All groups share one centre, and each spreads out both ways along 12 directions, with some noise.
Known rows, each followed by its group:
-41,14,-7,-6,-11,27,2,-18,-2,-13,48,-55,44,21,-2,17,-40,21
J897
-15,4,9,-2,60,16,-20,-28,14,-22,30,-36,9,10,-6,17,4,41
J37
17,26,-8,52,-46,-25,34,-32,-15,-7,-6,23,31,-35,74,38,-25,-52
J787
43,-46,25,33,6,-19,-42,30,-28,-6,-18,33,-44,5,6,-15,-3,-8
J897
26,25,-27,52,43,45,2,-31,-28,-6,41,3,7,42,27,13,-2,13
J301
-40,-23,18,-7,4,21,11,18,-2,19,22,0,-14,-16,-56,-43,64,-1
J37
44,-49,20,35,-23,-24,-13,40,-14,9,-11,-6,-37,-13,9,-2,4,-24
J897
-37,-23,-4,45,22,-3,-10,44,20,33,-38,32,-32,32,5,3,64,38
J787
20,17,-18,-16,-56,3,65,22,45,31,-4,-5,7,32,30,-6,31,9
J897
-25,27,-18,-46,-1,47,11,-23,-64,22,15,-31,41,-2,-47,21,6,22
J301
63,6,-19,-52,-20,39,55,-21,-13,28,9,6,41,-12,-3,-5,-3,17
J37
-48,13,-2,34,-24,-1,-39,10,-18,-11,-11,8,-15,24,13,-13,-49,-21
J897
29,0,19,-7,-31,6,32,-22,15,-20,14,34,16,-22,51,9,34,6
J301
34,-62,28,1,19,-45,-21,16,-35,-16,19,16,-1,26,-29,13,33,39
J787
19,14,-37,32,8,23,9,-2,21,23,-6,-21,32,4,17,74,40,-6
J897
-49,6,51,-2,9,-10,91,40,-28,20,-6,-38,-1,-42,16,-65,7,8
J37
4,3,7,3,45,17,11,6,-92,49,-51,17,-12,-34,-30,3,30,24
J897
24,-20,-10,-18,-42,-16,6,10,-22,33,-11,-4,-16,-45,-57,-9,10,-53
J787
33,-45,-32,76,-9,-7,28,2,44,23,39,24,-13,2,6,3,54,-15
J301
-53,14,-30,24,-49,71,-13,-3,-67,43,-24,17,25,-28,-10,36,18,-8
J301
-51,-1,19,15,-40,10,-42,20,-76,-3,11,0,-45,39,-14,-34,-16,9
J301
-47,-36,19,42,20,1,-29,-32,-36,-14,53,-18,-4,-17,-20,3,-4,33
J787
16,-8,32,-6,-22,8,11,17,-79,21,-22,26,-51,-23,-4,-62,-11,-6
J787
21,-9,5,22,-1,12,-15,-39,-23,-10,18,27,-15,-51,-2,20,55,-15
J37
-11,62,-4,-61,12,20,-21,-40,31,-1,-40,-24,3,-56,-19,12,-17,-38
J301
24,-8,-16,29,-73,-36,10,-2,-74,0,-9,30,50,-34,0,62,-4,-68
J897
-4,-4,-11,17,15,-10,-58,7,21,-14,10,-16,-26,40,-22,7,-19,-19
J301
33,32,-4,-12,-4,-48,41,-8,-61,-7,-7,-19,44,26,42,66,-13,20
J37
36,16,29,-74,-49,-22,63,16,-12,21,-62,-3,34,-69,24,-4,-29,-21
J301
-7,37,6,-8,-33,-55,73,-49,-7,-11,29,2,34,-13,35,3,-22,2
J787
-23,33,-15,-22,-15,-10,-1,17,-44,31,-32,-6,-18,15,-44,-5,0,-21
J301
-5,-31,29,44,-5,-38,1,15,6,-33,42,-33,2,2,40,48,48,12
J787
-14,56,21,14,-41,-19,-12,-15,-51,-43,19,32,-22,41,45,6,16,-16
J37
-4,-13,-3,33,-21,31,54,-13,-25,37,-5,27,17,-46,25,-10,25,25
J787
8,-19,-29,8,-33,42,-61,-23,0,-3,29,12,-2,0,-46,23,23,-41
J37
-4,30,31,24,-42,-35,15,6,-52,-16,-10,11,-46,-14,51,-23,-15,-30
J37
42,-24,-23,32,35,35,-24,-2,0,14,-10,-3,36,-5,2,60,6,2
J897
-73,47,1,-5,43,-42,56,-2,12,17,-17,-26,13,18,12,21,39,55
J897
-12,32,-17,33,-7,-60,0,4,-9,-1,-32,17,9,18,23,60,15,-27
J787
28,43,-26,-15,-11,19,5,-32,8,10,2,-25,-2,-37,-19,-5,-29,-64
J301
0,36,-45,-21,-22,4,-17,-23,-50,24,-12,-29,7,30,-22,45,-29,17
J37
24,-16,19,45,33,6,-51,25,-91,12,-22,-32,-41,-25,-19,22,-10,-18
J897
-2,-12,17,25,-17,-30,0,-35,7,-21,38,8,-44,-16,31,5,45,37
J37
16,29,1,14,-1,-32,14,13,-3,-18,2,-39,28,32,44,47,-26,-9
J897
-41,47,-27,10,-21,13,2,-13,67,-2,-23,11,2,24,35,-10,-39,-21
J897
-24,12,5,28,19,19,-9,10,36,6,-12,-31,-13,-24,0,-21,-28,-42
J37
-53,37,8,-14,26,44,25,21,-86,29,-5,-53,-2,11,-8,-17,-14,53
J787
-6,62,-19,7,56,22,52,-22,18,15,-4,-36,32,19,46,12,-28,21
J301
43,-2,13,-57,-46,7,8,-12,6,-8,27,14,-35,-3,-30,-67,-4,-21
J787
-32,4,26,22,-17,-53,35,15,-73,8,-23,10,-17,-29,16,-5,3,0
J897
-21,28,7,-65,-29,14,33,7,-31,21,-43,-21,41,-29,-3,13,-12,15
J301
-7,-48,3,47,52,-14,37,38,-37,48,-9,0,-17,8,-14,-8,37,59
J301
-55,32,-1,54,34,-22,-17,1,-46,3,-27,-43,-1,-14,12,48,-18,-13
J787
-2,13,-4,-26,-2,3,-22,-4,22,-8,7,7,-12,52,-12,-26,-17,14
J787
-3,37,7,-10,-10,21,-6,4,-80,-1,-11,6,6,-2,-16,-8,-9,-47
J37
24,14,15,16,-2,-18,-14,-33,-45,-5,-21,21,-76,-41,35,-23,-10,6
J37

New rows. What belongs after each?
-18,18,19,-5,-46,-15,80,-27,-24,10,26,6,-2,-41,35,-45,5,15
J787
30,52,9,-34,-19,42,8,-37,-18,-6,-42,12,11,-66,44,-1,-41,-43
J301
-1,-19,-47,45,30,3,-47,-37,73,10,-17,26,23,-1,-20,48,2,-20
J787
-4,-18,8,68,8,-47,73,19,10,12,26,-14,-8,7,54,-6,27,25
J301
-8,13,29,-31,-47,-58,-17,6,-18,-17,-18,46,-56,4,-24,-16,61,-14
J301
-8,-10,0,19,-10,16,-14,24,-61,18,-2,7,-9,27,-10,-7,-13,10
J301
-26,38,4,-45,8,3,45,-13,-4,26,-17,-36,-11,-12,-7,-71,-71,11
J787
-21,33,2,-40,0,-1,3,-5,-9,-11,36,-88,-2,-17,-39,5,-12,-17
J787
-4,2,-26,3,-7,30,-40,27,-24,31,-7,-39,-19,42,-50,28,17,-8
J897
-5,-7,0,-52,32,13,15,-35,8,2,18,-14,34,-20,-49,-20,-15,27
J897
28,-14,10,1,25,-79,23,-30,27,4,-24,33,0,-26,5,-10,-16,-10
J787
29,29,-1,-18,7,19,-16,35,-59,7,-30,-52,-5,-8,-5,14,-38,-44
J787
-32,29,0,51,-5,-62,20,10,-35,-6,25,-31,-46,36,13,-4,-3,-18
J301
-12,-33,21,-34,9,16,-4,28,-22,1,39,-57,-10,30,-48,-22,22,55
J787
-22,-35,13,61,-25,49,-13,-13,-37,-26,86,-21,10,18,37,-2,-13,32
J301
-30,-2,-30,31,37,-6,3,8,58,42,-53,37,13,36,6,17,20,35
J787
-47,46,-6,21,8,64,33,27,29,19,-10,-64,2,6,63,1,-11,23
J787
-8,39,-38,52,21,13,16,-27,-70,32,0,-25,2,-38,-18,40,10,-37
J301
-40,-3,-10,32,-20,-10,-28,-14,-23,3,17,-15,-22,-1,-18,30,29,4
J37
21,-2,-16,-43,-13,-10,26,-27,4,18,11,-26,22,-33,-57,-10,-24,-23
J787
31,3,-22,-8,-83,51,13,-8,-20,25,-4,47,-28,26,41,-46,-29,25
J37
42,-8,-4,-9,24,10,26,-32,-28,23,-20,38,29,-53,-15,18,30,-7
J897
-12,17,-4,-28,-20,-36,83,-29,49,7,36,-66,36,-49,6,-3,-20,-11
J787
-26,26,11,-1,6,57,-5,4,-92,10,6,-47,1,6,2,-22,-58,14
J787
11,51,0,-24,-14,15,-29,-44,11,-20,-24,12,-4,-54,1,23,4,-57
J301
33,2,-24,-37,-25,39,29,-14,17,20,22,-34,30,-38,-29,20,32,-22
J787
-27,-56,-23,68,-7,28,-47,15,-62,19,16,-25,41,10,-24,43,-48,8
J787
-45,41,-15,19,14,60,-45,-15,-5,7,-5,-31,-43,-20,-13,-11,-13,-21
J787
15,0,-23,38,-62,22,15,-10,-40,20,-15,40,29,-12,35,5,-39,-34
J787
1,49,-20,-18,42,13,-27,-49,17,-13,-5,-31,22,-29,-20,52,1,-30
J301
46,-3,-3,-14,-51,26,-10,-8,10,-10,21,27,-9,7,0,-14,12,-31
J787
-50,22,5,25,6,21,16,18,56,-4,19,-72,-11,-4,44,8,15,12
J787
-19,13,-13,17,38,4,-24,-62,21,-21,25,16,16,11,3,30,8,15
J787
-3,-3,-2,48,10,12,17,-20,18,5,-10,12,12,-59,44,14,1,-13
J897
-6,53,-22,60,76,-8,9,-25,-67,17,-8,-10,-22,4,5,31,16,-4
J301
-8,1,-30,67,57,43,-25,-14,-6,13,7,-14,8,15,10,30,-9,7
J301
2,-4,-38,22,-12,91,-6,-13,3,36,25,1,2,11,-16,-30,-20,-7
J301
9,-12,-19,72,-10,63,-20,3,15,30,-14,32,-41,-15,30,11,65,-7
J897
83,-29,20,29,15,7,-18,38,-48,8,-47,11,-27,-52,24,9,-5,-45
J787
17,-1,26,30,13,-50,23,6,-9,-5,-55,75,-10,-25,61,-12,5,-9
J897
-26,54,39,-21,-17,-22,4,-1,-45,-18,-52,23,-20,-8,52,-2,2,7
J301
1,-22,37,19,-19,-22,-5,40,-52,-14,11,9,-31,38,22,2,39,32
J787
29,-21,13,-5,-27,-17,31,68,1,21,-27,-43,-4,-1,17,-14,-36,-18
J787
16,30,-33,4,12,62,-20,6,15,12,-14,-27,20,-4,-1,53,26,-26
J787
-51,46,1,27,-14,6,-7,15,-52,-2,-6,-46,-13,11,20,19,-23,-17
J787
40,-26,7,14,19,-41,64,-23,12,15,-14,14,48,-42,29,6,-26,14
J787
-11,36,34,-68,-79,11,3,-30,-7,-36,9,-4,16,-41,24,-3,-9,-14
J301
-32,0,-24,7,22,-30,-27,-20,27,14,-20,34,-1,47,-37,5,3,19
J787
-24,77,-42,-28,-10,22,12,-35,41,9,7,-42,10,13,-11,5,-27,-37
J301
35,-4,20,44,-6,5,-67,20,-52,-36,0,7,-44,-9,19,38,32,-44
J787
12,25,16,12,34,34,-38,-48,-19,-24,4,40,-40,-10,21,-34,-11,-1
J787
